Each cloud of rows lies close to a flat space through zero, with a little noise off it, and is much wider in some directions of that space than in others. After each cloud: how many dimensions does that space have?

[[ -2  18  -6  -5  24  -2  16  -3   1  15  -8   4 -16 -12   4   1  -5  15
  -43  -1 -12   3   7 -13   0]
 [ 12  -7  -7  -1  27  18   5 -24  27 -20 -23  19 -22  17   2   5   0  -7
   -3 -26  -4   6  16   6  -4]
 [ 40  11 -18  22  43  33  -9 -39  29 -11 -13  14   0  13  12  -4 -33  12
   21   0  16  23  -1  -8  -6]
 [-47 -35  18  -5 -73 -22  11  44 -30 -26  -6 -23   6  10  -5   7   0 -30
   18 -32 -23 -22   2  27   3]
 [-33 -22  19  -9 -58 -32   2  38 -31  -4  20 -21   8  -6 -17   4  26 -21
   20   0  -3 -22  -4  13  -2]
 [ -9  17   3 -14   3  -3  -5   7  -4  23   4   6   8 -14   1  -1  20  11
  -30  14   0   0  -6  -6   8]
 [-40 -29  24  -8 -83 -38  -4  53 -44  -4  29 -33  27  -1 -14   3  24 -26
   37   8   3 -28 -16  18   4]
 [ 30  -7  -9  15  17  34 -20 -33  28 -26 -12  14   6  30   6  -3 -19  -8
   42  -9  17  13  -1  11  -1]
 [ 26  21 -16   7  45  37  -9 -33  26   3 -20  18   0  10  17  -3 -28  17
  -19   0   4  20  -3 -10   5]
 [ 29  32 -16   2  60   8   5 -27  18  26   1  13 -14 -17   6  -2  -7  25
  -34  15   1  15   6 -22  -4]
 [-33 -12  11  -7 -37 -28  19  33 -25   1   3 -19  -4 -13  -6   3   2  -6
  -15  -9 -22 -14   3   4   0]
 [-32  -8   4 -24 -14   9   9  11   5 -11 -25  16 -12  18   1   9  15 -15
  -40 -32 -25  -9  14  13   6]
 [ 19   0  -4   5  18  19 -10 -24  20 -12  -9  13   2  16   1  -2  -3  -7
   16  -5  12   7   3   4  -1]
 [  5   5  -7   6  15  20   1 -13  14  -7 -17  11  -2  13   8   2 -14  -1
   -8 -12  -2  10   4  -1   1]
 [-32  -1   6   4 -29 -24  24  33 -32   6   2 -24   0 -22  -1   3 -15   9
  -27  -3 -23  -8   0  -4   4]
 [ -4 -12   7   3 -29 -13  -5  15 -15  -4  16 -15  13  -3  -4  -1   4  -7
   28   6   9  -8  -8   4   0]
 [  7  -2  -2  -8   8  22 -17 -16  20 -12 -10  23   5  25   2   2  12 -11
    7  -8  10   2  -2  11   5]
 [ 10  -1  -6  13  14  -2  12  -8   4  -5  -6  -5 -14  -5   1   1 -19   4
    5  -7  -7   5   8  -6  -8]
 [ 34  21 -18  -3  65  34 -10 -47  42   2 -18  32 -14  15   9   2   0   9
  -18  -2   8  20   8  -6   1]
 [ 31  17 -10  12  34  14  -6 -25  12  12   5   9   4  -8   5  -6  -9  18
    4  21  15  12  -6 -15  -2]
 [ 45   2  -7   8  30  38 -39 -45  38 -14   0  27  15  32   5  -5   6  -6
   50  11  40  15  -6   8  -4]
 [ 17  30  -7  -1  31 -12   2  -6  -6  34  20  -5   2 -32   1  -8   2  26
  -20  33   7   7  -5 -24  -1]
 [-17   9   3  -6  -7  -4   4  14 -10  14  -2  -5   7  -8   4  -1  -1   6
  -28  -2  -8  -2  -5   0   6]
 [ 13  10  -9   4  26  10   2 -16  15   1  -9  11  -8   2   6   1  -8   7
   -9  -2   0   9   2  -6  -1]
 [ 35  38 -17  14  59  15   1 -26  12  30   3   8  -2 -24  13  -8 -24  38
  -27  28  10  21  -6 -30  -1]
 [ 21  11 -12   9  39  26   2 -28  25  -5 -20  16 -11   8  11   0 -18  11
  -12  -7   0  14   9  -5  -1]
 [  4 -30   3   2 -14  14  -8 -11  17 -41 -15  10 -12  35  -7   5   2 -30
   43 -32   6  -5  12  22  -7]
 [ 12  21   1  -6  28 -23   3   0  -9  35  27  -2  -5 -29  -9  -5  22  20
  -17  32   8   0  -2 -20  -3]
 [-20   5  12 -20 -19 -29  -1  25 -21  23  22  -7   9 -21 -10   1  34   2
  -19  16  -3 -14  -7  -3   5]]

5

[[ -6 -10   5   9 -50 -19 -20 -16   4   1  -4  12 -12   5 -14 -14  18 -13
   26  -6 -10   5  21  -1  19]
 [-12 -15  16  25 -32 -14 -11   0  -2   0 -13   3   3 -11  -1  10   6 -18
   15 -24  -1  -8  17  -5  18]
 [  0   4  22 -51  -8   2   9 -16  30 -56  17 -48  -6   5 -13  24  11   0
   15 -26   0  14   5 -11  24]
 [-12  -4 -36  48 -11 -42 -18   2 -38  76  -6  59   7   6  -8  -4  -4 -28
   24  -2   8   4  39  29   0]
 [  4  10  -7 -15  16   5   8  11  -2   9   1   2  -1   3  -5  -2 -22  -5
   -9   8   4  -4  -9  10  -1]
 [ 27   9 -37  35   2  25 -18   5 -27  49  -2  34   5  16  33 -15 -18 -41
   29   5  -2 -22  18  22 -35]
 [ 25   5 -26  19   4   0  -9 -11   0  21   3  33  -2  14  14 -26 -18 -16
   -3  13 -13 -11  22  14 -11]
 [ 18   5  23 -13   0  44   0   9   0 -27   4 -17 -12 -16  -5 -11 -11  22
  -22  28 -15 -10 -43 -11 -20]
 [  7  12 -23  -8  18 -11   3  -9  -5  17  12  14   4  12  -2   3  -9 -11
    6   1   2   8  18  21  -2]
 [ 44   0  -4 -68  37  13  19  -2  43 -55  11 -45 -27  34 -17 -35 -40  27
  -43  19  -9   1 -24 -33  12]
 [-23  -9   3  20  14  -7  12  24   5  10 -28   7  10  -5  16  -9  -5   9
  -30   3  11 -15 -16 -12   6]
 [ -5  -1  15  10 -14  -6  -4 -11   4 -12   2   2   4 -14  -2   8  10   4
   -2  -4  -8   1   7   1   5]
 [ -4   8  -7 -21  15  -6  11  -9  15 -10   7  -5   3   9   3  -1   8   8
   -6   1   3  11   3   4   4]
 [  9  14  10   9   2  42   3  -4   5 -17   5 -12  18 -13  43  26   6 -27
   21 -21  -4 -20   6  14 -22]
 [-29 -10  18  10  21 -21  23   7  27 -24 -22  -9  16 -14  15   4   8  26
  -45  -7   9  -6 -11 -18  19]
 [ 32  14  -1 -34   2  31  -2 -11  11 -23  18  -6 -18  10  -8 -27 -13  12
  -10  32 -19   2 -19   2 -16]
 [ 17   8  -8  17 -37  -3 -26 -18 -28  29  19  28  -4  -4 -17  12  -6 -44
   50 -10 -15   1  38  35  -6]
 [  9   8  -9 -27  18  -5   8  -1   6  -4  10  -4  -7  12 -14  -7 -16   5
  -11   9   0   7  -3   4   4]
 [-44 -10   9  63 -40 -23 -19   5 -40  48 -15  32  22 -30   7  38  37 -27
   44 -30  12  -1  26  20   0]
 [ -7 -10 -12  39  16 -11   0  18 -19  35 -18  23  11  -7  11  -5  -9   1
  -16   5   9 -10  -2  -2  -8]
 [-23 -20  12 -17  53 -25  38  33  32 -29 -29 -36   6   6   3  -5 -18  42
  -69  -5  26  -6 -34 -47  30]
 [ 14   2  26  26 -34  41 -23 -14 -18 -13  13  -2   1 -30   9  18  21  -7
   29   0 -20  -7  -4   7 -31]
 [-10   1 -13  12  -3  -6  -3  20 -20  37 -11  18   1   3  -3   0 -12 -19
   12  -2  12  -5   0  11  -2]
 [  0  -1  -3  20  -2 -13  -4  -7  -2   8   0  15   7  -5   5   3  -3 -10
    0  -7  -4  -4  19   8   3]
 [  7  -1 -25  17  23 -19   1   4 -11  33  -3  25   4  10   0 -13 -18  -1
  -13   9   5  -1  11   6  -3]
 [ -7 -16 -23  22  23 -36   5  27 -13  46 -24  33  -9  11 -21 -40 -29  24
  -48  34   9  -3 -17 -13   8]
 [  5  14  10 -13 -46  -1 -21 -27 -15   0  28   5  -6 -10 -28  26  10 -32
   55 -16 -16  14  30  32   6]
 [ 10  -2  -8   3  16  -7   7  -6  18  -9  -3   6   1   8  11 -17 -12   5
  -25   4  -5  -7   7  -4   5]
 [ 15  11  18 -27 -29  19 -14 -20  -6 -21  28 -13 -13 -12 -25  15   9  -4
   28   3 -17  14   0  13  -6]]

9

[[-17 -15 -10   4 -20  -7   7  22  -5   4  -4 -19 -14   6   3  23 -23   1
   24   2 -11 -16  -6  13   7]
 [  1 -39 -38  17  -1  -2  28  30  16   3   6   7  -3 -31  16  21 -33  11
   30  -9  34 -25 -20  -7  13]
 [ 21  15  34 -48  -2   1  -9  -7   9 -23   8  11 -14  16   8 -32   5  16
  -44   9  -2  16  32  32 -23]
 [ 15  24 -40  -6  42 -36 -23  -7   9 -15  -1  35  27  32 -14  -8  22 -14
   26   8  16   5 -26  21  27]
 [-58 -20   0  16  12  -5  -2  16  -2  -2  10 -23 -13  -2  12   9  10 -13
  -33 -30  -9  -7 -20  -9  -6]
 [ -6   9 -13 -10 -42 -15  15 -40  12  16 -17  45 -18  -2  13   8 -18 -22
   37 -19  22 -13  17  43 -19]
 [ -2 -31   8  34 -59  53  26 -10   4 -12  -7   8  -3 -28  18 -20  -5 -21
  -28   7   7  17 -24 -34   4]
 [-12  20  43  13  12  -4  -2 -53  -3 -23 -31  -3  25 -11 -28 -18   4 -30
   -9  25 -30  32  43 -35  11]
 [-31  40  31 -15  28 -22 -13  33   3 -28  40   9 -10  21  17 -16 -17   6
  -56 -10   4 -22 -45  22   3]
 [ 11 -26 -22 -56 -27  21  -5  27 -12 -14  30   2 -14  17  51 -36 -25  23
  -26  -2  47   8 -13   9 -12]
 [ 41  -9   6 -41  26  13  -8 -35   1  10  10  10   9 -20   3 -18  20  18
   -4 -11  28  15  43   7 -26]
 [ 46  20  31   3  14  10  -1   7  16  25  13   1  16 -29 -21  17  30  51
   -2  24 -39  34  45 -13 -14]
 [  2 -36 -57  15 -19 -18  19 -37   4   9 -15 -18   8   3 -14   9   3 -12
   66 -14 -31  13   9   9  -6]
 [-20 -25  19  -7 -25  38 -22  19 -29   4   6  -3  -7  16  34  -4  15 -13
  -32  -5  30   2   2   3  -6]
 [-24 -21 -20  -9 -13 -16  18  44  22 -10  13  -5 -23  12  35  -7  15   7
  -28   1 -11   3 -21  -5  -8]
 [ 15   4  10 -18   5  28 -22   3 -17   8  10  -3  12  10  -3  12  23  27
   -4   6 -25  22  35  15 -24]
 [-11  11 -13  -4   4 -22  16 -21  10 -15 -10   0 -10  -1   0   1 -25  -1
   16   4 -18  17   7 -14  -2]
 [ 12  22  17 -52  11 -45 -25  35  28   2 -12 -22 -27  33 -29 -16  23  38
  -40  15 -32  16  39  33  -8]
 [  4  24  19 -15  -4 -21   2  -2  17 -22  15  43   5  27  19 -54  30 -13
  -48  -3  17  -8  -9  20 -19]
 [ 18 -45 -26 -12 -30  11   4  -9   1   1  -8 -26 -16  -8   1 -11 -30  27
   12  -6   5  47  24 -18  -4]
 [-11  37   3  44  11 -41  -1  44 -13  29   5  -3  -4  42  -1  14  26   1
   15  -6 -18 -37 -23 -18  -8]
 [-10  50  -9 -46   3  -1  -4  16   5  -2  14  45 -25  13  31  35 -28  35
    5   3  -7  11  19  41 -33]
 [ 20 -25   7  12 -13  49  27  -7 -10 -12  14  -6  -7 -26  23 -17   0 -17
  -20  -5  26 -28 -45 -24  -2]
 [ -9  35  44   9  14   7 -27 -27 -28  26   9 -12   3  -6 -21   4 -12  -8
  -11 -27  15 -17  -2   3  -1]
 [ 41  11  -7 -28  27  15  13 -36   5 -11  -6  15  -7 -12   2 -18   3   2
   -4   1  19  -5   9 -12 -21]
 [-18 -23 -19  10 -54  24  61 -16  31 -26 -10  16 -15 -27  38 -39   4 -22
  -38   7 -14  10 -20 -49 -26]
 [-15 -17 -28 -48 -45  47  26  10  13  26  13 -33 -25 -43  19 -16 -12  31
  -50 -14 -11   0 -13 -26 -37]
 [-23 -53 -37  17   5  40  11  39 -18 -19  19 -25  39 -14  14  -8   1  -6
  -10   2   7 -28 -41 -27  15]
 [-23 -22  12  13 -19  -3  14 -52  14  -9  -2 -14  37 -51 -12 -17  -7 -51
   15  19   0  19 -26 -22  58]]

17

[[  0 -24 -33 -27   5 -19  10 -16   8   4 -18 -25 -12   6  23  57  21  -3
    1  -5 -21  -6  12  32 -19]
 [-13 -10 -14 -43  -8 -10   3  -2 -16  10 -16 -69  11  31  -7 -11  15  29
  -18   2  23  -5   9  42  42]
 [ 24  24  23   6 -20 -17   3  18  15  -5 -17  22 -12  23 -25 -15 -11 -10
   11  17  -3  25 -10 -27  25]
 [-21  21 -13   1  -1 -15 -30  11  -2   7  55  35  -6   1 -21 -31  -2   5
  -19   8 -54  34  -8 -34  14]
 [ 82 -14  40 -55  -5  45 -14  26  19 -11 -31   6 -65  23  33  45 -38 -10
  -12  12  -8 -15  -5   3 -16]
 [ 12  -9  18 -20  -1  -7  -9  -7  20   9  18 -10 -12  11  -2   1  -2   2
    9  13  21  -1  -5  23   5]
 [ 10  -1   8 -29   1  25  25   9   5  -1  17  16  -4  -7  -8 -18   4   8
  -28  -4 -22  56 -51 -22  38]
 [-36  -1 -31 -42   9 -12   5   6  23  -2 -11 -42  22 -29  14  79  53   7
   -2 -15  33 -13  16  49 -27]
 [-45   1  23   1  22 -42 -27   0  15  22 -11  -6  22  26 -27 -24  35 -17
  -19  -7  18  -5   9 -21  19]
 [  2 -23  17  14 -11  -8  18   1   1  21 -46 -41  13  40 -23   6   5 -10
   25  -7  37 -16  61  11 -10]
 [ 21   5  37  30  35  14 -14 -68  32 -12  -8 -19  28  24  45  -1  27 -55
   12 -26  -4 -75   9  -4 -56]
 [-38   7  -9  14 -14 -13  -1  11  17 -15  59   3  48 -26  -1  15  23   6
    4   4 -10  22  -5   8 -14]
 [ 38 -68   1  -5  26  35  50  -6  23  -2  16  -8  21 -19   5  52 -11 -39
  -15  -3  20  21  -3  -5 -42]
 [  7  69  14  31  35   4 -53 -27 -37  -5  14  59  -3  49 -13 -64  33 -19
   16  -7 -49  15 -32 -91  16]
 [-52  21  28 -26  12 -28   0 -33  48   3  21 -51  72 -30 -43  22  54   4
   -2 -27  46   1   7  10  20]
 [ 29 -13   1 -19 -20  11  -1  41  12  16 -33 -27 -41  37  27  -4  -5 -12
  -13  17  -4 -39  29  36 -22]
 [ 44  11 -40 -21 -10  -1 -12  27  -5   4  29  -2 -39  24  -6   9 -11  -3
   19  50   8   8  10  20 -17]
 [ 16 -29 -15  -9  10  29  13  15   4  10  -6 -34   3  -6  23  22  11 -10
  -14   0  12 -35  22  25 -43]
 [-14  -8   4 -77  -9 -42 -28  34  27   9  -5 -52  -7  54  11  41  59   9
  -19  20   5   7  -6  44  24]
 [ -2  26 -13  17  32  40 -19 -27 -64 -19  20   8  32 -24 -25 -32 -27  19
  -13 -14  10  -1  -2 -54  24]
 [-32 -10  19   8  -7 -29 -21 -18 -11  23 -51 -38  -3  26  14 -16  16  18
   10 -19   3 -58  35  28   7]
 [ 21 -12 -10 -47   4   9 -21  22   2  23  28 -15 -33 -10  -8   7  -2  26
  -15  23   8  -1 -10  20   6]
 [ 10 -19  28   1 -17 -20  -1  31  -5  -3 -36  -8   6   5 -35   8 -39   9
   -6  15  43   2  12 -14  33]
 [-28 -26  25  -1  52  16 -19 -30 -16  24 -64 -18  -4  63  51 -25  65 -36
  -31 -48 -18 -53   5 -14 -22]
 [ 59 -21  45  26 -22   1  22 -13  16  -5 -62 -13 -11   8  -8   4 -60 -17
   14   2  14 -39  26  -7  -2]
 [ 63  21  19 -16 -40 -13   5  22  21   1 -13  11 -60  32   2 -52 -40   4
  -17  35 -54   3 -42   0  44]
 [-60  48  22 -23  25 -52 -77 -42  39 -19  54  27  15   4 -11  34  25 -22
   19  -9  26   8  23  -1  -2]
 [  4   4  -2  -2 -17   2  16   5  33  22 -23  -6 -34  -2  26 -10  12  -8
   -8 -12 -46 -31  12  26 -25]
 [ 11 -27  42 -56  11 -17 -11 -33  50  25 -45 -42 -37   8   7  41   7  -8
   -5 -20  27 -42  22  42  -1]]

16

[[-20 -21 -71 -25  39  -7  32  30 -38 -15  24  17 -32  33 -30  21  38  25
   14  13  -1 -47  27   8  -7]
 [ 11   3 -20   6   9  11  14   3   5  -5   8  -8  -5  -9  -8   3   1   3
   -7  -4   5 -13   0  -5  -5]
 [ 15  12  25  15 -14  15 -18   5  28  -4 -10  -1   9 -13   1  -5 -16 -16
   -1 -16  13  23 -24  -9  -7]
 [ -2  -7  13  -9  -9 -20  -7  -2 -25  15 -17  16   8   5  14  -4  -8 -10
    6   3  -4  30  18   3  12]
 [ 39   7 -63   6  26  29  35  27 -13   5   8  18  -9 -16 -18  16 -14 -17
    1  -7  21   4   1 -13 -12]
 [ 14   1  21  21 -14  -2   2 -10  21  -9 -12 -20  20 -14  19 -12  -1 -12
   -1 -16   2  10 -13   3   6]
 [ -4  10  34   8 -13   4 -25   3  23  -4  -4   5   4  -4   2  -3  -9  -9
   -3  -8   7  16 -22  -5  -4]
 [  9   4   3  10  -4   9  -1   0  16  -5  -3  -7   3  -8   1  -4  -1  -7
   -5 -10   5   2 -11   0  -3]
 [  9  12  11  18  -5  20  -5   8  34 -16   1  -7   8 -14  -7   0  -4 -10
   -6 -17  11   2 -29  -5 -12]
 [-16  -9  -5 -10   5  -4   2  -6  -4  -3  13  -6  -9  12  -6   3  16  19
   -3   9  -6 -27   6   6   1]
 [-35 -29  23 -26 -15 -50  -1 -27 -44  20  -5  -1   4  24  25  -9  19  24
   14  30 -30  -6  43  17  31]
 [-14   0  42   4 -22 -18 -19 -17  14  -2 -14 -12  17   3  18 -13   0  -5
    1  -3  -8  13  -6   9  10]
 [  3   3  47   4 -26 -13 -25 -20   5  21 -21   0  19 -15  22 -11 -22 -11
   -2   2  -6  36   3  -4  12]
 [-35   2  11 -23  -3  15 -27 -21   0  21  24   7 -19  15 -26   3  -2  37
  -12  21  -8 -25   2  -6  -4]
 [ 18   6 -21   4  10  17  12   6   0   1   2   0   0 -12 -10   5  -6  -6
   -5  -9  10  -2  -5  -8  -7]
 [-13  -6  39  -5 -19 -35 -15  -9 -16  10 -20   3  19   8  29  -9  -1 -12
   13   6 -13  31   9  10  18]
 [ -4  -7 -10  -3   9  -6   9   8  -3  -4   1   1  -7   7  -2   3  13   3
    3   3  -4 -11   3   4   0]
 [ 15 -12 -46  -1  20  -3  41   9 -23  -5   5  -1  -5   2  -2   3  14   0
    5   0   2 -15  18   7   4]
 [ -3   4 -58  -5  37  28  14  34   4 -27  29  15 -33  13 -44  20  18  11
    3  -5  16 -40 -14  -8 -32]
 [-12  10  41  10 -12   7 -30  -5  39 -17  -3  -9   7  -2  -1  -8  -1   1
   -6  -7   3   3 -32  -1 -11]
 [ -1  11  38   2 -20   6 -31 -17  16  19  -6  -1  12 -11   4  -4 -21  -3
  -11   1   3  22  -6  -9   1]
 [  2  17  27   9  -9  13 -25  12  31  -6  -5   6   5  -9  -4  -3 -17 -16
   -3 -13  12  25 -34 -10 -13]
 [  4  12  -5   6   1  25  -1 -11  10   9  14  -4  -6  -5 -14   4 -12  11
  -16   3   4 -12  -3  -9  -4]
 [ -6   2  10  -7  -8  -3 -14  -6  -9  15  -3  10  -3   1   3   2 -10   3
   -2   8  -4  12   4  -4   3]
 [ 17   4  52  15 -36 -18  -8 -37   1  26 -30 -16  36 -25  45 -22 -27 -19
   -6  -4 -10  47   9   3  24]
 [-10  -1   9  -2  -1  -4  -1  -4   4  -4   3  -5   1   4   3  -2   5   6
    5   2  -3  -6  -2  10   1]
 [ -5   6 -30 -11  16  21  -1  16  -6   5  16  15 -21   7 -27  14  -3   5
   -1   4   8 -12  -2  -9 -15]
 [  9 -16  15  10 -14 -28  18 -18   0  -6 -19 -24  19  -7  35 -14  12  -8
    8  -5 -11   5  12  14  22]
 [-28  -7   5  -6   5  -7  -7  -5   4 -15  11  -9  -8  21  -7   0  21  24
    2  10 -10 -31  -3   7  -4]]

5
